The rows of a group lie close to one hidden flat surface of 11 dimensions, which may be shifted away from zero. Surfaces can cross.
In the rows, zero is written as 128.
Known rows, each followed by its group:
[128 103 129 150 157 116 129 130 145 102 100 122  94  98  86 115 109 106]
Buse
[167  81 117 149 101 112 169 150 152  68 111 104 170 128 175  97  79 116]
sofo
[112 117  96 142 117 133 119 158  99 133 143 105 102 133 105 108 129 156]
gis
[118 124 114 136  74 100 109 124 107 133 122 102  85 116 149 117 122 160]
gis
[162 170  81 151 123 141 134 121 127 121 133 101  79 140 149 100 131 134]
gis
[165 179 126 177 225 163 101 149  81 129 180 113 106 113 137  83 176 113]
Buse
[174 132 168 163 174 155 157 145 135 110  86 139 118 133 158  69 161  79]
sofo
[158 125 148 118 186 183 136 145 140 143 125 164 120 107 130 114 149 136]
Buse
[120 129 133 149 129  88 161 130 125  93  98  83 178 117 190 109  91 139]
sofo
[141 138  70 153 145 118 171 113 167  79 138 140 165 149  86 174 145  95]
Taz
[122 155 116 184 105 110 161 133 145 116 154 148 155 111 149 136 141 134]
Taz
[103  99 149 114 135 100 121 113 132 148 132 201 152 150  92 182 154  73]
Taz
[145 155 114 134 115 157 109 108 105 128 149 158 133 145 114 131 175 141]
Taz
[162 192 119 151 157 133 155 142 170  69 125 121 128 155 165  78 186  88]
gis
[ 90 132 171  93 123  53 113 108 143 130 117 119 129 153 143 161 184  60]
Buse
[124 136 138 125 146 136 143 128 156 125 107 145 121 137 108 123 152 104]
Taz
[110 124 104 145 159 117 112 151  96 114 112 115 122 127 115 120  89 113]
gis
[167  87 137 139 125 118 181 123 154 127  95 133  99 133 163  80 145 127]
sofo
[161 156  93 151 118 137 169  72 127 149 125 188 133 152 157 130 181 145]
sofo
[143  51 101 109 101  97 103  97 117 141 129 143 100 107  83 198  91 121]
sofo
[101 125 108 131 151 127 145 125 141 186 118 150  57  90 101 140 117 170]
sofo
[150 154  99 106 151 179 121 134 151  93 105  74  92 129  75 126 136 131]
Taz
[158 126 126 153 187 148 130 168 122 107 171  93 104 138 117  74 182 112]
Buse
[140 119 134 131 143 184 121 177  91 156 183 164 166 134 153 100 122 171]
Taz
[125 108 146 100 135  98 122 156 171 127 178 131 143 128 119 193 129  65]
Buse
[154 149 121 147 193 153 145 142 129 178 152 132 109 114 158 110  76 124]
gis
[120 157 162  96 168 118  49 161 120  79 125  57  85 100 111 136 159  69]
gis
[144 107 122 110  63 138 167 144 199 134 120 123  98 122 143 119  71 143]
Taz
[152 156 117 147 143 156 123 104 114 171 182 150 131 120  98 190 139 116]
sofo
[116 112 103 123 152 117 127 154 111 111  87  92  87 152 112  99 110 116]
gis
[127 109 134 137  85 103 137 161 138 109 147  71 102 122 166  70 128 153]
Buse
[125 125 104 183 124  86 206 115 173 167 116 117 103 127 161  85  24 123]
Buse
[127  71 138  97 139 106  93 128 111 143 143 123 115 110 118 157 106 124]
gis
[122 134 125  99 112 124  83  96  76 112  98 123 137 128 132 148 151 153]
Taz
[152  67  83 159 196 151 208 147 187 142 138 133  91 148  61  84  80 104]
Buse
[ 97 163 138 144  99 120 143 142 161 145 162 103 103 127 103 118 165 131]
Buse
[ 42 173 101 143 230 107 139 134 116 126  51 140 113  98 114 124 117 157]
sofo
[151 116  75 151 120 127 183 132 170 122 176 135 140 167 105 113 126 119]
Buse
[127 142  80 127 129 115 150  96 133 118 119 106 144 124 113 186 129 144]
Taz
[134  83 124  91  87 150  99 149 116 121 135 123 116 125 106 146 159 165]
sofo
[135  89 177  53 121 100 135 135 169 154 109  99  78 132 174 115 155 120]
gis
[116 140 146 121 134 180 117 199 127 140 172  91 133  98 121 130 111 165]
sofo
[ 82 112 135  91 152 129  90 154 124  87 123 104 146 151  36 154 156  97]
Buse
[158  29 159 102  88  81 188 110 194 156 146  91  80 139  98 146 183  97]
sofo
[146 138  79 183 123 156 143 131 135 135 174 127 108 108  86 114  92 156]
Buse
[177  71 112 123 222 115 107  72  52 159 100 135  77 126 139  95 135 125]
gis
[109 152 117 138  99 122 145 128 126 128 146 147 183 129 162 161 133 154]
Taz
[141  94 127 132 175  99 123 110 117 124 127 144 119 130 117 130 152  98]
gis
[129 121 109 128 129 127 111 135 100 129 150 142 148 130 146 136 110 141]
gis
[ 61 101 123 149 162  97 121 153  91  89  99 155 164 158  61 128 187  95]
gis
[118 145 107 143  85 129 177 134 184 130 116 180 116 121 154 125 132 155]
sofo
[109 159 119  81 108 144 180 122 179 165 121 124 158 154 149 189 120 154]
Taz
[130 122 152  89 133 157 128 119 146 176 121 192 118 162 107 141 143 106]
Taz
[143 125 123 123 139 157 111 131 131 126 122 154 127 138 105 129 102 111]
Taz
[ 60 190 163 159  96 115 143 140 150 161 122  83  88 110 122  88 133 147]
Buse
[147 132  95 122  96 149 193 112 166 157 116 208 162 160 186 147  97 161]
sofo

New rows. What belongs after each?
[112 101  98 130 135 126 174 173 182  82  86 153 115 131 117 101 135 136]
sofo
[ 90 134 150 106 140 122 151 141 149 151 135 161 151 164 128 144 186 110]
gis
[ 73 127 113 187 151 130 167 190  96  93  97 149 178 162 121  58 147 145]
gis
[ 41 136 157 115 151  94 117 132 109 159 105 167 162 150  91 183 154  94]
gis
[ 87  94 111  75 102 158 147 202 103 102 119 138 216 208 138 113 139 172]
gis
[126  98 109  86 153 143 113 128  98 139 125 129 156 158 110 150 108 138]
Buse
[141 148 123 163 104 137 139 138 134 127 142 129 115  99 153 113 127 155]
sofo
[154 148 167 139 118 178  68 159  75 124 138 118 132  96 148 130 114 129]
sofo
[121 159 151 153 140 104 101 111  93 116  97 114 143  98 149 148 117 103]
sofo
[149  61 134 108 157 122 140 115 149 151 122 136  74 120  94 133 132 113]
Buse
[123 149 117 165 130 135 123 146 138 106 141 112 122 109 103 107 119 128]
Buse
[143 101 121 125 140 118 153 138 124  74 112  93 163 143 146 106 154 133]
sofo
[119 203 124 143  98 146 115  95 116 139 139 131 128 124 138 145 184 159]
Taz
[ 82 130 142 172 155 113 164 180 155  93 153 182 209 142 112 135 150  88]
gis
[138 126 113 126  82 104 145  99 161  75  71 143 133 146 148 114 124 114]
Taz
[117 151 107 126 157 150 136 137  99 152 155 105 158 120 140 140 131 179]
sofo
[134 101 132 139 136 112 125 163 149  61 139  95 167 126  95 156 130  74]
sofo
[184 125 123 142 132 133 152  83 125 130 153 146 150 163 111 158 214  93]
sofo
[125 178 136 155 184 132 142 126 110 108 116 128 199 134 155 147 122  90]
sofo
[127 133 107 121 122 105  69 104  65 136 122 108 105 109 144 146  97 140]
gis
[108 116 168  60 144 160 123 182 144 131 150 109 142 161 115 123 191 130]
Buse
[196 102 128 109 133 168 110 109  87 153 159 145 165 152 131 173 127 105]
sofo
[137 140 121 154 170 141 100 167 106 102 140  91 107 108 129  94 115 123]
gis
[ 89  76 152 117 121  81 100 110  61 143 105 155 150 119 149 128 141 155]
gis
[ 94  58 119  85 118 120 106 136  36 162  79 131 145 152 154 114  90 195]
gis
[146 107 119 106 113 176 154 188 166  93 125 167 173 160 134 132 123 123]
sofo
[148 116 175 143 122  95 139  98 111 160 123  75 110 102 156 141 131 109]
sofo
[138 124  96 103 111 145 127 161 130  93 132 106 141 169 135 119 134 136]
gis
[125 128 151 175  59  91 149 145 176 103 113 119 108  84 160 127  87 109]
sofo
[ 96 162 156 103 129 134 155 112 120 165  58 163 124 135 198 106 156 168]
sofo
[152 131 106 117 199 217 131 187 109 135 182 119 160 155 105  92 122 154]
Buse
[135  93 105 125 110 119 167 122 146 139 142 182 175 150 145 155 109 125]
Taz
[138 117 100 139 120 113 156 122 115 132  89 107  75 151 156  75 134 144]
gis
[130  83 124 128 179 117 148 134  78 134  75 138 137 148 176  63 107 149]
gis
[120 124 163  80 129 162 113 176 150 100 135 133 157 127 125 139 170 129]
Buse
[103 111 135  92 151 123 134 124 124 116  81 134 156 165 115 130 130 110]
Buse
[106 140 145 117  91 123  97 132 164  88 128 150 144  92  92 183 149 113]
Buse
[139 132  72 118 188 100 122  44  55 178  32 125  51 171 129 125 107 107]
gis
[159 111 114  86  96 131 142 162 165  87 144 120 177 156 194 126  97 131]
gis
[143 163 150 166 111 127  58 160 115  66 176  99 107  59 128 126 180 121]
Buse
[139  56 125  59  90 131 126 129 158 115 108 161 146 177 103 153 122 111]
Taz
[129 158 107 114 129 165 137 165 130 154 147 101 103 152 146 114 119 149]
gis
[126 141 132 125 219 181 122 179 141  99 117 157 191 122  95 158  60  86]
Buse
[114 129 101 136 123 138 150 146 167 113 158 135 121 122  88 146 165 146]
sofo
[157 129  99  96 144  98  69 119 105  50 101 100 147 137 147 155  90  78]
gis
[136 153 104 168 158 125 163 134 144 109 153 116 131 163 117  89 158 102]
Buse
[117 137 137  80  79 112  75 106  99 127 134 141 165 126 157 187 137 144]
Buse
[ 39 134 129 135  76  92 141 150 124 140 112 149 142 153  94 157 154 133]
gis
[ 92 126 101 134 105 169 159 108 112 124  42 125 134 140  98  57  68 214]
Buse
[138 130 116 152 152 124 184 111 153 142 101 156 104 133 146 103 155 134]
sofo
[145 109 144 110 156 105 129 144 117 138 150  94 113 153 166 100 166 104]
Buse
[116  58  99 163  83  79 113 128  81 121 121 109  80 100 114  99 106 169]
gis
[121 157 140 163 134 153 164 184 175  98 148 142 157 138 127 100 153 112]
Taz
[114 144  80 181  99 112 143 133 130 124 151 129  91 135  86 120 160 129]
gis
[ 92 162 160 144 127  89  90 180 160  43 123  92 141 100 127 135 131  65]
gis
[103 184 103  97 133 200 167 197 132 121 136 122 169 214 132  97 186 153]
gis
